All groups share one centre, and each spreads out both ways along 12 directions, with some noise.
In the rows, zero is written as 128.
Some rows, each with its group after it:
[155 122 190 150  59 129 111 129 161 177  78 103 128 131 164  95 111  98
 168 174 115 119 104 159 126]
z_437
[116 128 102 169 153  93 144 111 123 128 166 114 133  43 102 206 141 102
  88  80 171 120 142 168 137]
z_804
[118  68 119 138 124 139 123 132  65 143 124 157 130 122  86 127 123 122
 126  70 135 193 129 126 137]
z_231
[157 167 142 173 158 101 174 122  47 143 114  91 171  91  73 128 116  76
 145  81 137 100 112 196 117]
z_231
[110 190  73 137 146  98 166 123 119  89 179 135 131 136 172 178  94 113
 106 163 167  89 117  93  78]
z_584
[106 118 147 134 177 163  83 125 127 112 164 121 110 140  84 120 132 132
 167  95 132 161 117 118 184]
z_584
[ 90  57 125 155  99 169 157 125 141 144 135 213 128  69 159 178 152 165
 128 108 153 168 144 119 114]
z_105
[118 171  36 136 148 152 161 122  40  73 158 168 119 150  95 170 133 119
 113 163 174 153 109  72 121]
z_105
[142 112  87 121 151 143 114 121 143 137 125 123 123 171 120 161 149 137
  87 137 139 120 161  88 105]
z_231
[140 122 110 162 109 172 131 137 118 125 162 164  76 109 112 150 202 135
 145 180 150 138 154  81 149]
z_105
[132 103  89 140 108 146 148 115 136 147 115 145 116 114 127 136 207 173
 105 163 152 145 164  96  90]
z_804
[138 100  92 140 120 120 123 146 125 112 129 173  97  94  57 154 160  94
  71  59 105 111 156 102 139]
z_804
[105 131 150 123 103 111 140 106 209 140  91 157 164  65 148  72 174 129
 117  96 103 104 134 151 124]
z_231
[118  85 112 132 100 142 135 151 132 115 114 119 121 100 174 207 125 139
  99 184 167 165 146 124  88]
z_584
[129 121 185 138 149 164 129 144 119 129 117 109  97 140 106 109 141 201
 200 146 124 143 104 162 139]
z_105
[105 134 148 144 124 144 109 152 101  84 166 137 117 123 113 103 108  81
 166  94 103 138 116  85 141]
z_584
[132 152 155 123 107 129 186 129 163 127  74 161 159 114 158 106 111 167
 142 131  96  70  98 165  85]
z_231
[126 127 127 139  82 154 154 165 100  77 109 173 101  79  97 113 154 123
 147 146 109 129 111 109 127]
z_105
[105 108 108 125 101 168 117 154 139  91 137 183 101 125 141 149 141 113
 124 168 131 154 135  65 132]
z_231
[113 104  88 111 121 130  98 143 102  91 135  96  83 131 110 145 157 155
 107 172 164 192 134  92 120]
z_231
[108 119 161  92 140 200 114 175 173  79  96 176 108 213 154 114  88 169
 168 168  85 121 101  79 109]
z_105
[109 126 105 140 160 180 124 101 126 122 146 125 132 119 129 150 177 169
 152 172 180 174 129 113 150]
z_804
[117 133 141 121 104 108  92 178 150  80 124 106 117 120 151 119 111  32
 117 172 117 132 139  87 114]
z_584
[134 110 168 159  98 137 122 152 131 107 133  89  77  32  95 140 175 162
 164 147 137 139 121 170 161]
z_105
[132 160 138  95 177  96 101 125 164 115  93  67 162 176 108  82 101 120
 112  89  96  91 115 143 106]
z_105
[135  98 104 105  91 162 147 129 143 138  76 177 137 148 156 155 118 154
  98 166 129 142 127 124 112]
z_231
[ 88 134 112 177 127 138 117  63 159 163 182 155 155 101 177 169 106 106
 145 105 184 145 101 128 155]
z_437
[ 93 166 102 129 153 118 169 134 140  73 124 117 148  72 166 206 105 141
 115 192 197 128  92 170 102]
z_584
[162 187 120 168 154 119 134 104 103 148 164  94 111 120  93 129 182 108
 151 163 152  95 140 140 160]
z_437
[139 145 113 157 127  93 140 112 101 163 179 165 106 156 124  96 141 106
 136  88 120  95 150  82 108]
z_231
[131  66 136 143 127 130 125 167 127 121 104  85  94 113 101 143 175 175
 115 117 129 143 168 109  50]
z_231
[161 123 100 120 120 154  85 140 165 102 102  85 100 108  80 148 199  98
  84 183 132 124 160 101 159]
z_105
[118 113 136 126 130 157 102 146 104  97 106 110 161 115 103 138  99  63
 122 106 116 164 120 130 150]
z_584
[140 103 144 144 148 153 145 135  92 140 100 136 153  78  82 156 153 103
 126 112 139 156 141 185 166]
z_437
[111 115 116 118 167  98 137 138  89 113 144  83 132 135 133 179  84 165
 112 109 164 155 122 157  92]
z_437
[ 90 125 152 123  96  96 136 155 114 105 115 106 151 112 186  85 101 106
 153 148 138 169 115 115  66]
z_804
[117 118 179 130 120 135 150 146 173 133 115 142 112 143 169 112 120 199
 169 132 101  98 119 133  75]
z_105
[101 116  98 130 163 128 119 137 152  77 149 136 107  93  86 179 136 152
  92  69 132 119 128 119 128]
z_804
[129  56 169 123  82 126  86 149 130 159  93 118  99 154 128  86 113 140
 145 109 107 176 125 121 112]
z_437
[148 113 158 186 101 158 138 148  84 150 178 167  52 111 106 125 187 147
 194 157 132 134 148  97 144]
z_231
[120 135 149 132  97 190 152 171 136  69  90 168 137  94 142 151 111 107
 148 178 111 123 103 125 132]
z_584
[135 101 117 145 100 148 134 125 115 139 128 122 144 124 127 129 144 133
 110  76  96 122 160  88  80]
z_584
[116 143  88 139 178 176 151  87 120 126 126 155 185 111 111 194 119 121
 111 118 169 137 110 158 170]
z_804
[111 114 166 171 146 183 128  93 143 179 160 142 156  97 177 167 144 132
 189 164 182 163 130 163 179]
z_804
[118 118 140 148 156 129 145  93  98 166 134 129 146 121 108 106 140 179
 163  77 146 151 116 165 134]
z_804
[116  97 142 157 102 148 143 134 145 136 120 188 158  63 143 177 116  53
 111 104 129 129 138 146 151]
z_804
[123 132 176 119 136 137  89 135 209 135 110  98 139 163 171 121  82 116
 147 143 109 101 113 137 126]
z_437
[113 158 149 131 132 138 150 137 110 103 113 179 157 127 108  81  96  94
 161  83  92 107  92 129 136]
z_804
[152 123  96 142 109  96 144 112  67 164 109 126 153 127 106 129 128  73
  96 111 144 145 140 137 117]
z_437
[117  50  92 125 108 166 117 128 128 143 111 163 117 117 121 172 170 156
  91 136 157 194 159 103 127]
z_231
[137 165 187 121 135 139  92 166 183  88 112  73 125 138 138 100 112  83
 161 166  87  86 121 124 132]
z_584
[132 160 133 143  77 167 113 128 108 104  93 110 121 132 138 130  86 109
 174 215 155 157  51 137 153]
z_437
[108 108 106 136 114  94 170 130 122 126  99 121 136  60 144 168 154 162
  97 154 184 154 126 175  78]
z_584
[120 141  61 120 159  95 127 116  71 118 150 147 113 164  88 130 130 109
  99 122 170 156 121 102 131]
z_584
[142 101 190 151 103 171 130 145 113 160 108 155 123 121 137 124 121 115
 186 155 119 149 119 160 163]
z_804
[133 116  86 145 100 109 139 117 124 141 123 139 108  99  98 103 218 139
  97 124 138 132 168  85  87]
z_437
[117 169 109  97 140 146 104 110 174  95 105 136 150 130 117  99 144 103
 114 160 124 129 108 121 182]
z_231
[ 91  87 101 149 113 137 121  93 143 152 134 130 168 104 199 223  74 121
 103 136 199 183 109 151 117]
z_437
[118 160 128 143 163 131  88 126 174 124 178 119 138 150 163 147 125  31
 126 160 143 110 155  81 153]
z_105
[146 127 165 142  95 133 118 133  99 151 103 106 111 159 132 107  89 137
 177 155 125 143  83 150 133]
z_437
[149 116 175 103  86 113 121 184 190 128  91 112  92 183 187 107 103 143
 129 183  80  77 147  98  50]
z_437
[117 135  93 110 183 167 102 115 162  93 117  70 129 129  95 142 193 188
 116 169 165 157 134 118 131]
z_804
[ 85 122 111 101 171 137 113 131 124  95  87 141 190 156 110  91 118  72
 104  92 124 173 126  99 109]
z_105
[101 111 136 128 140 158  96 130 208 121 156 173 121 144 161 132 133 114
 130 113 112 110 149  70 132]
z_437
[116  52 193 108 117 139 104 168 159 152  76 163 107 140 148 128  92 137
 153 151 129 175 111 173 148]
z_584
[135 158 107 131 120 126 131 150 104  81 153 114  94 128 132 172  91 118
 126 168 139 108 105 113 129]
z_105
[ 97 145 124 116 189 168  98 133 133  79 171 126 118 182 141 180  57 149
 155 139 148 141  87 112 154]
z_437
[102 133 141 129 173 181 120 120 138 107 145 179 138 150 104 122 100 145
 166  80 110 126  94 122 173]
z_584
[136 164 153 156 117 120 149 152 112 114 120  99 126  99 143 124 150  90
 159 198 145 124 132 140 104]
z_105
[125 167 122 113 142 133 127 137 100  82  95 106 153 119  87 109 112  99
 130 139 126 140  89 153 154]
z_231
[143 123 106 144 165 134 107 122 138 133 156 115 117 120  99 204 126  98
  89 112 151 114 146 139 165]
z_804
[128 175 129 130 162  92 108 132 168 122 149 107 131 137 151 137 118  49
 118 176 153  99 130 130 146]
z_584
[114 123 129 119 164 167 106 137 132 124 113 164 127 200 107  70 170 119
 153 142 112 159 149  58 117]
z_105
[166 140 159 127 129 148 131 118 108 169 102 119 133 166 128 136  94 131
 159 168 129 127 103 186 174]
z_231
[137  80 140 135  77 157 128 169 190 117  80 160 107  76 132 155 181 109
  94 158 104 113 169 112 111]
z_804

New rows. What belongs after each?
[112 146  95 109 143 148 132  97 113 137 117 126 158 191 151  62 162 168
 152 168 150 167 125  74  90]
z_804
[ 85  99 125 125 135  83  93 109 187 138 176  81 102 102 177 145 153 185
 114 128 173 165 150 121  99]
z_231
[139 133 116 130 134 148 169 133 136 141 108 188 108 147 156 184 118 157
 135 216 173 118 109 155 137]
z_584
[116 132 105 116 172 125 126 142 141  91 136 101 144 118 127 181 129 109
  87 142 149 131 151 124 114]
z_437
[ 78 175 105 124 102 125 106 126 129  62 169 177 130  72 134  96 134  39
 137 156 143 169  98  91 199]
z_231
[ 95 109 116 135 168 132 127 108 151 124 155 126 121 101 111 139 166 198
 126  81 148 139 138 126 115]
z_437
[142 121  99 140  93 104 154 133 145 143 108 141 131 103 144 138 170 107
  79 146 132 104 170 105  72]
z_804
[135 136 123 123 119 174 100 138 133  92 117 108 163 161 104  98 117  74
 111  69  51 101 149  54 109]
z_584
[126 138 138 167 111 156 198 130  79 125 104 162 118  70  99 114 204 197
 178 160 148 146 118 153  99]
z_105
[129 116 148 145  92 146 168 172  48  89  93 151 128  75 101 171  75  97
 150 138 132 160  84 184 144]
z_804
[120 116  86 136 140 196 140 104  87 108  90 147 162  93  83 183 134 136
 122 146 175 186  91 161 177]
z_437
[111 126 113 156 122 104 140  76 123 163 124 104 157  88 129 131 131 154
 129  93 171 153 100 168 113]
z_437
[ 95  92 170 104 140 176 124 203 151  59 130 167 103 133 152 163  86 137
 150 147 100 140 129 105 121]
z_437
[ 85 158 105 128 165 158 137  99 189  92 120 142 181  83 128 114 182 133
 122 120 143 120 125 111 126]
z_804
[146 125 161 150 150 169 128 111 100 167 124 121 145 138 121 153 114 128
 172 151 151 150 110 182 180]
z_804
[128 122 105 126 128  94 135 118 171 144 115 151 149 127 128 122 139 101
  72  69 103  80 158 110  86]
z_804
[135 148 124 146 137 149 149 102 161 161 140 162 141 145 163 137 146 132
 137 148 135  90 143 113 120]
z_804
[161 177  92 131 149  72 141 113  74 155 133 154 109 180  72  68 146  80
 122 124 133 102 125 114 138]
z_584
[192 175 135 126 130 119 154 141 122 130  66 102 124 143  68 109 144 125
 116 143  85  54 121 169 120]
z_804
[ 97 141 119 104 203 147 122  87 153 114  87 110 218 128  96 123 103 127
 114  62 133 139  95 176 152]
z_804
[100  82  76 113  98 157 145 145 115  72  99 191 129  79  89 138 146 146
  87  88 121 162 121  94 115]
z_105
[125 198 120 124 201 120 136  78 136 140 139  89 196 176 155 129  80 114
 140 126 152  97  97 157 129]
z_804
[ 86 118 132 122 166 156  86 129 161  67 146  62 144 113 110 134 129 164
 128  70 111 143 129 101 108]
z_584
[133 106  83 150 178 125 160 123  96 151 209 156  87 132 123 203 186 181
 104 119 168 123 198  97 105]
z_437
[124 159 139 116 157 146 120 139  94  74  94 119 168 113  67 115  76  77
 142  91 107 130  71 171 182]
z_105
[136 127 110 145 139 144 131 127 114 123 144 142  89 138  83 109 189 173
 142 121 125 121 146  89 116]
z_231
[163 112 117  93 114 129 129 144 130 109  89  90  81 158  97 153  97 237
 108 127 102  91  98 154 103]
z_105
[140 111 172 120 129 180 128 186 140 103 118 141 101 153 159 183  92 126
 154 202 113 117 131 130 135]
z_437
[100 115 146 154 147  81  96 170 107  85 162  49 110  88 111 133 128  73
 130  99 145 157 149 110  83]
z_231
[125 111 164 151 101 125 123 174 136 107 137 176 108  91 114 144  95  56
 132  87  89 101 127 130 147]
z_804
[163 148 102 136 150 171 113 132  95 135 132 137  99 193  90 125 168 104
 139 190 136 136 145  82 158]
z_105
[138 142 146 131 110 186 147 114 171 126  47 148 177 104 132 135 125 127
 140 159 119 108  88 173 148]
z_437
[114 129 109 125 193 188 150 136 154 104 163 216 141 135 117 181 146 119
 112 104 114  91 162  95 157]
z_437
[132  91 176 174  90 163 150 159 157 152 120 180 120  81 154 149 154  98
 155 137 113 108 158 123 112]
z_231
[156 124 113 107 119 128 158 160 111 114  64 135 146 135 104 127 143 105
  85 148 103 107 150 129  89]
z_437
[115 134 129 118 164 131 142 107  99 134 111 132 162 158 103  97 104 165
 147  75 125 139  96 151 122]
z_804
[118 117 123  87  96 117 122 174 124  43  83 116 131  95 100 139  42 122
  94  82  86 111  69 148 124]
z_105
[117  83 112 118 120 162 129 159 132 103 101 130 126 135 152 197 101 147
 104 164 149 158 132 114  89]
z_231
[129  98 102 107  77 195 163 168 112  74  70 214 118 117 108 154 105 147
 110 144  98 128  97 103 126]
z_105
[116 169  99 136 134 164 140 123 134  95 150 170 128 139 141 118 156 113
 143 177 138 115 125  67 129]
z_804
[115 156 167 129 102 131 132 152 126  94 122 140 122 111 145 102  95 103
 173 161 114 129  87 143 151]
z_231
[121 133 127 104 143 134 139 205 106  46 130 164 104 128  94 110 143  82
 119 129  83 112 159  69 105]
z_437
[147 115 116 143 121 131  99 123 155 147 179 124  89 140 153 192 110 113
 113 143 142 102 146 107 152]
z_105
[ 93  81 166 150 115 168  91 200 134  60 157 126  62  87 121 142 155 118
 173 158 130 176 139  73 123]
z_231
[ 89 167 117 144 174  98 134  90 182 129 191 111 151 133 196 174  84 146
 129 106 165  89 113 129  96]
z_437
[128  61 133 146 111 134 126 148 134 152  88 145 153  98 119 139 147  77
  92  83 116 144 169 120  94]
z_231
[144 136 157 142 110 153 108 153  75  94 119  48 134 118  77  91 133 111
 156  92  74 135 130 114 115]
z_584
[ 94 137  91 156 141 142 169  94 103 114 133 174 173  56 102 149 143 124
 122  79 162 147 106 145 140]
z_437
[ 97 129 145 118 119 105 130 140 203 113 133 136 132 141 196 123  94 146
 125 116 109  85 128 100  60]
z_437
[153 173 109 130 127  97 180 115  78 124 103 122 151 131  98 122  93 140
 117  98 114  79  92 169 105]
z_105
[127 165 130 140  83 160 115 102 127 115  70 120 148 133 117  85 102 119
 169 164 134 142  45 142 149]
z_437
[116  94 135 148 120 129 113 137 141 131 172 116  86 112 153 170 137 157
 134 145 156 147 146 113 118]
z_105
[123 153 106 117 115  99 157 128 137  91 108 143 152  93 109 121  95 124
  95  64  97  73  95 141 105]
z_105
[120 120  85 113 139  88 152 131  44 124 119 165 122 164 102 124  81 126
 114 105 154 166  96 132 112]
z_584
[126 177  96 111 165 129 118 133 111  83 144 112 118 190 111 117 106 124
 130 150 127 112 107  85 116]
z_804
[159 136 113 135 128 107 155 144 155 143 135 150 102 127 115 105 222 129
  95 133 100  62 203  81  77]
z_437
[100 142  98  93 161 137 128 152 176  65 122 158 142 151 128 124 122 119
  87 107 100  96 138  69  87]
z_437
[108 135 103 156 122  85 110 130 149 114 190  95 105  80 155 159 162  84
 105 141 168 132 164  90 106]
z_105
[110 116 142 136 108  95 139 139 131 134 149 156 130 126 170 132  73 115
 128  78 115 107 120 124  93]
z_105
[137 114  94 137 114 168 106 122 107 134 128 163 122 148 109 143 134  75
 118 152 142 160 134  87 163]
z_437
[119  94 146 120 163 127 141 154  70 124 156 125  95 170 123 162  79 203
 155 100 133 152 120 145 104]
z_437
[126 145 121 111 203 149  98 108 137 118 152 116 104 198  70 109 127 197
 149  79 113 112 108 118 153]
z_804
[ 95 104 117 148  67 127 135 139 132 105 116 146 127  71 157 141 132 111
 126 148 153 167 113 106  96]
z_437
[148  96 117 112 135 128 126 153 130 111  85 120  93 134  57 141 139 181
  92  85  97 111 130 142 110]
z_804
[ 92 143 159 162 142 148 151  99 136 138 159 161 152 103 169 164  70 150
 183 104 151 124  76 171 148]
z_437
